The rows come from 5 hidden closed curves, with some noise, and rows from the same curve form a group. Each curve winds through 8 dimensions. The rows are also pushed far along 6 directions, which tell nothing about the answers.
Some rows, each with its group after it:
[ 26  -7 -24  25  13  -5   3  18   7  21  15  10   7  27  23 -31 -15  -6]  M
[-25 -20 -21   2 -15  12  28  -3 -19   8 -10 -22 -16 -11  27  -7 -12   6]  P
[  3 -19  -6  16 -39 -17   1  16 -22 -24 -23  23  14 -10 -14  37 -43 -12]  Q
[-43  10   7  -2 -26   2  -2  -7  -2  38  22  -2 -24   3 -23  18   8  -9]  P
[-11  19 -14  20 -25   7 -21  19   0  37 -51  -7  14  -1  15 -17   4  -5]  L
[ 16   1  -7   9  17 -14 -13  24 -24 -33   2  28  -8  -4   4   9 -28 -14]  L
[-12 -32 -26  -8 -19  18  28   3 -12 -31 -24   6   5 -16  11   3 -27  -5]  P
[ 13  -2 -12  28 -15   7   1  30 -16 -29 -23  18  31  -8  10  -6 -34  -6]  P
[-17  17  25   2 -24   2  -1 -14   8  36  20 -13 -17  14 -21  13 -18   9]  Z
[  1  14  -5   3  15   4   1 -13  -2 -12   2 -10 -19 -21  27 -15  -3   2]  Q
[ 11 -37 -13 -32 -21   0  14 -16   3  31  -2  -4 -10  15   8  -4   2  14]  P
[  3   9   6   7  18   8  -9   9   2 -38 -27  11   4 -15 -11  10  -8  -3]  P
[  5 -23  -1   4  43   3  39 -28  15   4  36 -11 -28   3  16 -16   5  12]  Z
[ -3  10  13  34  27  17   9 -12 -23 -53  50   2  -8 -38   8   7 -13  17]  P
[  7  23   7   9  25 -15 -17  -1  21  13   5  -5  -1  14  -8  -7  15  -3]  P
[  9   8   6 -19 -20 -18  -8  16  15  13 -26  -9  31  19  -8  -3  22 -12]  M
[ 27 -19 -18  11   7 -11 -12  18   5  38  31  27   9  27   0 -23  13   6]  L
[-12  25  18  28  34  18  10 -26   1 -34  19 -14 -20 -33  12  11  -1  -2]  Q
[-13  43  33  33  31  23 -13   5 -18 -29  31  -6 -14 -16  -5  16  -9   3]  Z
[ -3  46  21  -7  38   9 -24  -1  20 -22 -28 -17 -11  -5 -11   1  20 -11]  Q
[  5  21  21 -15   2   7 -19   6 -30 -56 -18  -8  -3 -17  -3  35 -23  -3]  L
[ -4  -5  14   7  31   6  18 -26  -8 -34  43   0  -8 -23   1   6  18   6]  L
[-24  19  -8  24 -24   5  -9  -5 -12  11  13   3   1 -13   8  -5 -28   0]  Z
[  2  48   2  36  12  16 -29  11  -2  -6 -40  -7   9 -26  24 -29   2  -3]  L
[-23  14   5   9 -19  14 -11  10 -11  10  10   9  -6  -3 -13   1 -24   9]  Q
[  5  -4   6 -19  19  -1  15  -6  13  16   3 -23   2   6  12 -29  50  11]  Z
[  0 -22 -28   2 -19  -9  16  13   3  13 -24   1   5  12   9  -5 -13 -15]  M
[-33  38  24  -6 -20  23 -10  -6  -8  26   9 -32 -27   2  -7   7  -8   8]  Z
[ 15 -33   4 -21 -18 -23   0  13 -17 -10  14  25   0   4 -23  25   0   4]  Q
[ 28 -18 -15  20  16   8  14 -12  -6  -5  34  11 -20  -8  35 -21 -38  22]  M
[ -7   4 -25 -14  -5  -3  -8 -18  22  26   6 -10   9  13   8 -18  17  -7]  Q
[ 22 -33   3  19  27  -8  24  -7  -1   0  41  23 -10   2   3  -9  -7  16]  P
[-47  17  17 -10 -23   3   5 -23   3   2  13 -21  -9 -10 -30  36  13 -12]  Q
[ 47 -10   8   1 -13 -15 -19  15  -1  -8 -16  25  22  13  -9  13 -22   4]  Z
[-15  28  13  35  32  10   9 -21   2 -12  30  -6 -16 -33  18 -21   8   4]  L
[ 21 -37  -5 -11  -9   5  14   1 -13  -5  12   9  13  18   0  20  -8   1]  Q
[  5 -10  -8 -24 -16 -10 -24  25 -15 -18 -18  27  24  19 -31  35  -7 -21]  P
[ 26   4  15  11  49   6   4   1  10 -23  -6  10   1 -10  12 -25  12  10]  Q
[  5  25  18   2  12  14   8  -8  35   7 -19 -26  -4  -4   8 -16  18  -2]  M
[ -1 -12  24  15  35   4  -4  -6 -24 -26  45  14  -8   4 -35  45   7  10]  Z
[ -3  45   1  31  45  20   2   2  17 -16 -26 -20  -9 -19  35 -36   9 -20]  M
[  0  -1   7   5  35  -9  21  -4  26  22  14  -4 -29   0   9 -28  25   2]  M
[ 22 -12  -9 -22  12 -26   4   1  -3 -33 -15  -4  30   6   8  -4   9  -8]  L
[  3 -48 -37 -23 -54  -9  33  15  -3   5 -35   2  17  -1  22 -11 -16  -4]  M
[ 17 -21  -4  -2   4  -7  -6 -14  -6 -32   1  11  24  -3 -16  27   3   5]  M
[  2  21  14   1  35 -22 -13   0  23   1 -24   6   7   2 -13  -7  41 -21]  P
[  2 -37 -35  -8  12   7  30  -9  -2 -22 -44  -2   3 -14  30 -16  -7  -3]  Q
[-15  31  25  13  -5  32 -10 -10 -11 -24 -14 -13   0 -17  -6  30 -19  -2]  M
[ -1 -18  -3 -29 -19  -3   5  -5 -26 -29 -11  -6  21  -4  -3  17   4   1]  Z
[-46  23  27  -1 -13  26  -3 -19 -29   1   5 -22 -27 -32  -4  18   1  19]  M
[ 17  -6  12  -4  -2  -6  -8  -8   1  17  48   9   4  16 -17  -2   6  22]  Z
[ -7  36  32   0 -35   5 -21   8 -13   2  -9 -15  -3   6 -14  32 -37  -2]  L
[  5 -17 -39  49  -8  -8  11  19 -14   4 -12  12   4 -13  32 -22 -27  -4]  P
[ 28  -4  -9  -3  27 -22  -5  14  22  15   4   9  23  28   6 -26  29  -9]  L
[  6   2 -28   6 -11 -16  -7  19   4  -9 -18  15  38   7  11 -20 -11 -19]  L
[  3  -2   3 -10   6   2   3 -22  17  -9   7   0  -6   2 -13  17  -3  -7]  Q
[  9 -11  15  -6 -44  13   5  -3  18  31  34   0   1  27 -28  24 -24  11]  M
[-36   7  26 -13   8  20   7 -22 -11  10  17 -28 -11  -1 -18  21  37   9]  M
[-36 -11   5 -19 -35  10  19 -17  14  52  26 -21 -26  17 -20  14  12   2]  M
[-47  37  -1  -5 -48  21 -14  16 -21   5 -51 -17   6 -12   3   1 -28 -13]  Q
[ 32  15  30  25  34  10 -12  29 -26 -40  16  14  -7   0  -5  16 -18   2]  Z
[-41   7  10  10 -16  15  29 -36  -9  25 -12 -41 -31 -21  29   6 -15   3]  Z
[-11  -2  11   1 -32  14  -4  19 -18  20  15  -3  -9  22 -21  33 -24   1]  Q
[ 17 -13  -9  41  21  -4  -1  28 -23 -46 -18  34  10 -24   3   7 -17  -9]  P
[ 11 -11  -6  -2  26   8  19   4  10 -41 -13   7  12 -10   6 -12   2  -9]  P
[ -1 -27  -1  -9 -23   3  18   4 -15  19  35   5 -15  27  -7  15 -35   5]  P
[ 24 -33  -8 -12 -11  -9  -7  39  -6  -1   1  39  20  43 -38  30 -13 -19]  Q
[ 45  13  19  16  13 -12 -23   8  17   7  -9  15  10   6  -2 -11  -2   9]  Z
[  1  18  12 -42 -21  -5 -30  -8  -2   4 -20 -14   4   8 -12  18  10   2]  L
[-51   6  -3  -2 -61   7  11 -15 -18  50   1 -26 -27 -22  15 -11 -15  22]  Q
[-11  44  12   0 -36   5 -31  20 -13  29 -50 -17   1   7   9   0 -22 -12]  P
[-12   7  -7  13   9  -5   1 -24  23  47   6  -2 -19  -8  15 -35  21   8]  Z
[ 10 -23 -30  -1 -23 -12   9  14 -21 -35 -22  11  30 -19  25  -8 -16  -5]  M
[ 17 -44   3 -26  -1 -11  15  11 -29 -18  42  10   6  21 -18  24   5  15]  M
[-39  40   3  -2 -50  17 -26  29   1  16 -61  -6  21   4 -20  16  -8 -34]  L
[ 40  -8 -39  32  -8 -11 -17  16   8  -9 -14  37  39   2  21 -31 -40   0]  L
[ 11 -12 -21  -4  11  -8  -4  -2   2  28  -9  -3   5  22  14 -23  17   1]  Z
[-17  20  14  20 -15   9 -12  18 -15  29 -13 -10  -6  13  -5  14 -13  -7]  Z
[-22 -10 -16  -6 -20  21  27 -18 -20   6   9 -31 -19 -16  37 -15 -15  13]  L
[ 34   6  12 -12  35 -11  -5  16 -11 -52   8   7  10   7   4   8  -6 -13]  L

New rows. What belongs after each?
[ 40 -51 -33  -4 -26  -6  25   0  25  45  31  14  -2  33  15 -25 -28  18]  M
[  0  33  17  50   3  18 -12  -4   6   9  -6   0  -3 -20   9  -9 -15   4]  L
[  6 -11 -13  44  11   2  15  12  -4   8  32  29 -29 -20  25 -34 -34  14]  M
[-15 -22 -25 -33  -7 -19  12 -26   5  10  -2 -21   7   9   7   3  27  -7]  P
[ -6 -22   8 -15 -16 -11  -5 -15 -20   7  33   9 -14   1 -25  30   4  17]  L
[-30  21   9 -11 -22   5 -12 -20 -17  12  25 -15 -12  -4  -1  18 -11   5]  P
[ 26 -37   4  12  15  -4  25 -11 -14 -21  15  10  -6   5   8  25 -32   5]  Z
[  7 -24 -12 -25 -17   1   8  -9  10  25 -30 -12  -5   4   6  -8  18   9]  P
[-10   3  17 -34   2  19  12 -27   6   9   1 -33 -12   9   3  14  19  -1]  M
[-23  30  -7  38  -2  17   7  -8  14  -4 -16  -7   5 -28  25 -23 -17 -14]  L
[-19  21  14  24  22  26  22  -4  22   0  15  -9 -25 -24   9 -21  15  -3]  M
[-13 -12   7 -17 -13  -9  24 -22   9   5  13 -15   7   6  -4  11  10  -5]  L
[-17  24  16 -37  -6 -17 -13 -13  10  17 -26 -27   3  18 -10  21  26 -24]  M
[ 23  25  17  13  -4   1 -20  16  13  13 -13   5  -3  12  -4 -10 -29   8]  Q
[ 31 -35 -14   6  22 -22  19 -11  -2 -33  20  12  20  -3  10  -9  -2  12]  L
[ -7  12  32  -6  28  -6  -4  -9  -5 -18  21   5 -27 -26 -15   8  29  12]  Q
[ 12 -20  21 -18  21  12  11   2 -15 -46 -13   0   9   1 -18  44  15 -10]  Q
[ 18  43  29  23  39  10 -21  24 -18 -38 -22  -3  -8 -13  11   0 -12  -6]  P
[-10  30   8   0 -35  -7 -17   7   4   5 -48  -5  24   8  -5  18 -29 -28]  Z
[-11  10  10   3   2  -2   5  17 -25 -15 -11 -12  -2 -11   9  -3   2   1]  M
[-39  -6   4  -3 -29   7   0 -22 -35  -4  16  -7  -5 -11 -17  38 -14   7]  Z
[ 21 -12  -2  14  22  -6  12   5   1 -10 -30   6   9  -7  22 -23   0   0]  P
[-31  31  27 -12  16   6  -5 -37   7  -3  24 -16 -29 -17 -14  17   9   4]  P
[ 24 -43 -31 -11   0  -2  26   8  23  -1  -8  18  20  12  10 -19  13 -10]  M
[  8  17  10 -39   2 -10 -23  -2 -12 -33 -24 -10  27  10 -10  29  19 -24]  M
[  9 -31 -19 -39 -37 -18 -13  15 -27 -11 -17   7  33  19 -13  27  -2  -2]  L
[  3 -34  -4 -24 -30   0  14 -21   2   0  29  -3  24  15 -19  33   6   3]  M
[ 37  37  11  -5  25 -22 -28  21  20  -6 -21   2  21  23   7 -20   7 -19]  L
[ 42 -24 -13 -19  26 -22  -3   8   6 -13 -10  21  20  30   5   3   1 -19]  M
[-19  -4   3 -21  19  15  -4 -18 -28 -27  23 -12  -6  -7  -9  24  26   7]  Z
[ 12 -10  14 -16   2  24   5 -12   1 -29  30   6  -5   0 -21  30  -2   3]  M
[  4  25   2  34 -11 -18 -25  17  -7   9 -10  19  -5  -5  -1  -3 -36  -5]  L
[-17  52  11  26  -4  11 -15 -19  18  24  -7 -21 -16 -19  19 -15  -9  -5]  Q
[  2   4  44  -4  46   4   9 -23  -1 -10  18 -17 -19   4 -16  31  31   2]  Z
[ -3  21  -1  11 -19   0 -13  15  14   4 -39   4   4 -19   4 -18  -9  -2]  Z
[ 15   3  12  17  42   5  -7  -2  29   0  16  18 -16 -10 -20 -12  37  10]  P
[ 28  -3  17   5   4 -18 -15   4 -11  -4  42  27 -20  11 -14  20 -38  12]  M
[-44   7  14  10  17  24  25 -39 -13  10  -4 -36 -53 -41  25   1  15  13]  Z
[ -2 -32 -13   6  -1   4  27 -24 -20 -40 -10  -4  11 -31  19  11  -6   5]  L
[ 20  19  13   3 -15 -11 -19  19  37  25 -17  14   1   7 -20 -15   2   0]  M
[-31 -23   5 -16  13  24  36  -8 -14 -19   8  -9 -13  -6  -4  19  18  -9]  Q
[ 24 -29  -9   8  13 -10   8  -5   6 -11  13  18  -7   6  -7   9 -19   9]  P
[ 19  22 -10  10 -23 -32 -25  14   5  27 -12   2  17  10  18 -26 -16  -1]  M
[ -8  -9  -7  23 -19   8  -7   6 -29  10   5   6 -10 -13   6  10 -18  14]  L
[ 11   6 -27  52  29  -4   1   7  -9 -29  -2  20  14 -23  36 -32 -28  -6]  Z
[ -9 -11  21 -31  18   3   3   5   9   5  14   3  -4  25 -42  25  44  -9]  Q
[ -6  21  -5   7 -14  -4   4   2 -14  10 -10 -21 -15  -2  35 -11 -35  -8]  M
[-11  10  17 -46  -9   0 -17 -24  11  27 -42 -36  -2  18 -18  22  38   2]  Z
[  4  12  -3  19  22  -5   3  -4  23   9 -22  -5 -13  -5  11 -21  -4  -2]  P
[ -1 -14 -15 -16 -27  22   0  15 -29 -39 -21   2   8 -16   4  20 -14  -3]  P
[ 36 -11 -19  -3  49  -9 -18   7  -3 -31  -8  13  28  11   8 -14  28  -2]  Z
[  9  22 -13  53  18 -17  -6   4  30  29 -15   9  -6  -7  16 -39  -5  -8]  P
[ -1 -44 -21 -28 -51 -13  11  15 -22  17  -9  15   7   5   3   0 -14  10]  M
[-25  16 -19   7 -29  10  -6  12 -23  -1 -42 -16  18  -6  26   0 -20 -20]  Z
[ -7  14   6 -22  -7   8  -4 -30  38  23  11 -13   9  -2  -9 -21  39  10]  P
[-16  16  32 -21  14  19  12 -30   0   6   7 -42 -21  -8   9   9  29  10]  Z
[ -3 -29 -23 -18  15   5  35 -17 -20 -27 -25 -14 -13 -19  47 -14  -5  -5]  P
[ 23 -16   1  33  32   2   1  17 -19 -15  54  34 -12   1  -2   4 -10   6]  L
[-18  21  12 -29  16   5  -7 -20   7   9  13 -24  -8  -9   3 -20  51  13]  Q
[  4 -21  11 -16   4  -8  14 -21  13  32  10  -3  -4  12  -6  -8  29  16]  P
[-10   0  13  -8 -38   8  -5  -3   8  37  26  -1  13  16 -25   4   8  17]  P
[  9  20   5  24  39 -19 -11   8  21   4  -9  16   0   1  -5 -18  21 -18]  P
[  6  29  10  33  55   5   3 -11  -4 -20  45  -7 -18 -14  29 -21   2   1]  M
[ 14  -4  -4  -5 -20 -17 -10  22  -6  24 -16  10  24  32  -2  -2 -13 -12]  P
[-32  21  -9   1   4   2   6 -40  14  24  -3 -24 -23 -22  29 -26   4   3]  P
[ 37 -25  22 -10  51 -12  -2   0  -7 -35  41  23 -11   8 -22  29  19  11]  L
[-35  24   3   4 -13  15   2 -24   0  15  33 -29 -15  -8   2   5   3   2]  Q
[ 38 -17   6 -32  -9 -23 -12  12 -18 -24  13  11  11  29 -13  33 -23  -4]  M
[ 21   1   8  12  47   3  17  -2  -7 -27  56   2 -22  -2  23 -13 -11   5]  L
[ 22  -9 -21  18  -4 -12  11   9  -3  21  42   8  -4  19  33 -30 -39   3]  L
[-19  12 -23  41  -1  13  20 -19  13  14   4  -7 -24 -21  36 -24 -38  -8]  Q
[  6  26   2  19  49 -15  -9  -6  35   2 -22  -4   9   2   2 -18  38 -22]  M
[  7  25  27   8  35  17   3 -16   8   1   9 -26 -24  -6  17  -7  10  11]  Z
